The rows of a group lie close to one hidden flat surface of 12 dimensions, which passes through zero. Surfaces can cross.
(in the rows, 128 means zero)
Some rows, each with its group after it:
[162 100 141 144 144 134 119 128 113 143  85 146 106 165 113  92 104] : k_165
[154 187 166  78 145 113 130 113 129 142 140 151 141 120 127 100 116] : k_165
[ 84 137 116 119 119  63 173 113 140 136 106  66 121 144 174 122 207] : k_581
[108 181 101 106 150  98 148 172 117 158 136 137 112 164 124 146 125] : k_165
[153 141 195 140 176  85 125 106 117 146  85 131 133 129  91 115 144] : k_581
[141 102 159 160 130 136 131 122 134  89 101 126 138 139  97 116 110] : k_165
[121 139 163 179 131 130  82 150  44  63 105 127 134 106 109  97 153] : k_581
[188 154 150 143 104 119 144  84 164 180 136 137 141 168 124 135 108] : k_233
[137 133 122  95 118 133 117 139  90 125 150  99 132 139 148 105 146] : k_322
[152 163 126 158  98 170 155 125 179 174 145 162 137 173 149  75  94] : k_581
[153 126 139  74 141  87 131  99  99 117 114  93 125 139 140 130 142] : k_165
[150  76 118 117 182 119 119  96 188 199 112 121 108 167 139 144 147] : k_165
[104 103 119 175 129 137 178 153  74 117 125 109 152 103 130 143 125] : k_233
[161 108 133 185  80 118 109 112  50 114 101 117 120 118 100 145 118] : k_581
[165 103 131  80  75 105 114 127 161 149 137 123 111 122 174 108 133] : k_233
[137 129 158 135 252  91 126  81 127  99 107 126 105 145 128 139  95] : k_581
[148 125 141 133 162 102 133 158 132 129 119 154 156 165 148 166 140] : k_322
[137  92 138 119  48 136 119 124 174 176 158 182 167  59 136 189 156] : k_165
[173 155 153 177 161 132 112 164  76 157 109 195 125 181 147  85  91] : k_165
[150  99 151 163 111 127 155 137 109 143 135 123 162 100 101 176 117] : k_322
[142  56 169 116 171  87 100 127 127 116  93 120  94  63  92 161 113] : k_233
[185  99 143  75 114 177 140 107 142 174 126 113 159 162 143  58 139] : k_233
[150  97 121 124 103 130 111 126 127  94 126  93 146 165 130 150 151] : k_165
[119 148 104 145 111 122 147 129 134 138 148 115 131 152 153 141 132] : k_581
[109 141 145 134 138 129 141 147 191 126 164 123 145 109 149 138 131] : k_233
[141  94 109 121 132 163  69 110 151 127 179  44 102  75  90 170 122] : k_233
[205  90 165 157  87 139 142  78  97 159 126 104 137  80 116 121  87] : k_233
[127 120 103 150 115 116 135 119 145 118 112 129 127 150 159 160 136] : k_322
[122 151 127 106 184 153  92 130 168 118 145 124 129 134 123 125 136] : k_322
[152 100 132 102 102 122 113 121 124 120 103 138 123 142 132 111 135] : k_165
[147 110 118 128  92 166  92 118 129 118 120 131 121 125 112 104 118] : k_322
[139 179 146 128 114 105  99 155 107 153 118 151 133 168 119 112 163] : k_581
[134 137 148 123 140 129 108 133  92 123 123 120 133 114 116 111 139] : k_581
[148 106 113 158 194 117 137 125 136 153  87 134 120 150 134 168 112] : k_322
[133 180 117 109 138 101 146 101  95 157 135 136 136 143 111 167 134] : k_233
[106 141 116 170 129 102 160 130 196 133  82 212 130 117 140 173 107] : k_322
[127 106 109 147  90 140  98 131 171 158 133 175 123 138 144 150 143] : k_165
[171  83 171 123 159 163 109  73 132 130 101  89 125  97  83  83 119] : k_581
[ 71  79 116 171 101 132 195 219 115 173  92 115 138 107 114 128 164] : k_581
[147 124 210 156 117  80 150 134  95 120 128 148 149 151  84 130 122] : k_322
[143 137 147 132 118 103 112 145 120 121 105 182 120 148 139 112 119] : k_233
[ 79 144 138 122 129  83 137 152 150  83  92 196 122 128 159 119 146] : k_322
[122 131 100 115 100 131 127  97 121 119 103 135 114 159 130 109 141] : k_233
[148 130 125 199 118  88 121  97 130 145  64 121  91 221 117 122 138] : k_581
[145  91 122 110  41 136 108 132 110  90 135 129 156 119 164 137 162] : k_165
[110 112 130  97 108 112 179 136 145 133 123 131 174 143 148 154 172] : k_233
[119 130 115 162 163 109 145  88 143  90 141 128 115 137 148 166  88] : k_581
[139 142  95 133 105 143  74  81 138  97 132 110 122 187 101 160 145] : k_233
[160 110 136 134 116 186 103 171 122 154 112 163 126 144  84  81  98] : k_165
[113  94 126  64 141 143 105 157 142 122 104 151 122  84 115 116 141] : k_322
[158 120 156 150 127 165 128 150 108 131 148 125 159 146 124  93 120] : k_322
[106  54  81  90  16 136 115 141 159 146 112 113  89 147  86 136 156] : k_322

New rows, each followed by its group:
[ 93 117 125  97  96  64 172 114 103 114  86 158 134  91 114 180 152] : k_233
[124 144 108 126 126 131 110 121 115 117 141 124 113 126 128 137 118] : k_581
[144 151  82 141 104 172 174  75 105 172 142  71 132 176 158  75 122] : k_233
[126 160 190 123 133  72 199  94 118  93 113 125 156  76  98 145 104] : k_165
[165 145 135 202 175 177  79 145 133 140 171  91  92 138 139  87  70] : k_233
[143 145 125 185 142 103 175 102 132 174  86 157 122 197 107 145 104] : k_233
[160 181  95 125  79 151 124 107 156 180 189  84  98 152 209  64 108] : k_233
[129 193 106  84 168 125 117 114 131 172 169 109 125 148 113 156 135] : k_233
[139 143 138 133 168 181 114 120 135 120 152 131 160  52 119 138 105] : k_322
[139 153 135 139 180 131 145 131 105 141 129 126 158 177 118 143 138] : k_233
[ 89 154 149 136 121  52 147 113 109  93  92 148 117 105 137 143 159] : k_581
[116 142 143 130 177 133 156 187 147 130 145 174 156 158 157 117 117] : k_581
[118 104 126  92 118 186 103 136 123 130 163  83 130  84  90  94 136] : k_322
[113 142 125 116 158 100 122 122 126 109 123 120 122 149 141 145 147] : k_233
[123 195 116  87  87 105  47  98 184 104 173 138  78  98 147 127 121] : k_233
[147 137 142  86 172 158 114 150 122 105 170 145 154 127 160 105 108] : k_581
[141 127 122 124 121 166 110 138  68 109 152 117 133 101 143 101 106] : k_581
[148  62 139 122 112 124 114 119 166 137 114  97  90  87 145 105 112] : k_233
[133 118 121 179  99 151 152  90 116 141 120 102  80  80 163  41  75] : k_233
[111 100 110 133 180 124 151 171 150 181 124 129 122 161 150 139 144] : k_165
[168  88 160 135 162 130 150 127  99 133 115  95 152 135 123 128 120] : k_165
[164 171 159 153 124 103 158  96 113 167 142 129 151 125 126 145 112] : k_581
[142 155 156 131 149 146 130 136 143 121 150 124 159 141 121 118 123] : k_165
[142 169 140 142 115 113 152  84 146 171 102 146 101 142 128  76 111] : k_581
[160 115 137  81 172 144 116 115 129 110 136 135 132 152 170  84 107] : k_581
[110 159 115 137 127 101 137 105 143 131 128 141 106 136 134 143 118] : k_581
[ 84 145 123  94 146 112 132 161 140 103 108 126 101  93  21 168 107] : k_165
[130  92 151  65 152 126 128 139 171 134 136 109 147 103 138 124 155] : k_233
[134 106 164 118 212 115 173 111 139 126 149  83 165 104 143 159 129] : k_581
[127 140 142 145  85  98  95 116 148  74 109 188 135 162 159 132 148] : k_165
[142 114 149 106 140 127  98 145 149 118 150 107 148 181 111 148 162] : k_322
[ 92  90  81 184 156 140 150 150 168 115  91 135 122 130 148 168 124] : k_322
[132 104 109  54  99 117  93 115 128 114 135 125 124 100 117 167 145] : k_581
[142  55 121 120 179 157 186  81 146 120 133  99 123 104 168 108  66] : k_581
[141  90 137  77  91 151  85 128 154 104 124 148 137 107 106 125 144] : k_581
[118 139 120 157 129 124 192 147 112 199 128 133  98  83 135 102  79] : k_233
[152  82 123 163 142  98 108  95 125 133 102 122 114 157 134 176 140] : k_165
[140 118 137 131 113  78 137  97  72  96 107 125 126 127 179 132 140] : k_165
[130 111  69 115 117 128 166 120 164 161 157 106 122 166 169 169 112] : k_581
[130 117  90 113 105 124  77 142  91 121 142  95  85 104 127 154 123] : k_233
[106 122  98 127 106 148  62 190 121 119 179 111 104  56  85 195 121] : k_233
[138 163 135 137 147 131  88  76 109  94 142 111 120 119 133 114 123] : k_165
[177  36 154 148  80 121 160  99 164 119  80 133 171 131 142 157 139] : k_322
[ 80  94  81 168 108 157 156 132 164 133 142  68  91  98 157 106 115] : k_233
[111  99  98 170  97  91 126 136 105 100  80 141  70 151 174 102 115] : k_233
[138  98 130 113  48 130 115  62 143  76 127 114 133  83 130 133 131] : k_581
[132 100 133 160 157 128 120 165 161 109 147 100 153 169 151 167 147] : k_233
[ 68 106  69 123 119 133 161 145 143 143 114 107  90 132 177  90 147] : k_165
[187  79  99  57  62 155 134 125 157 163 160 134 154 157 167 144 116] : k_581
[129 105 143 138 157 166 138 120 186 141 134 107 132 126 121  93 119] : k_233
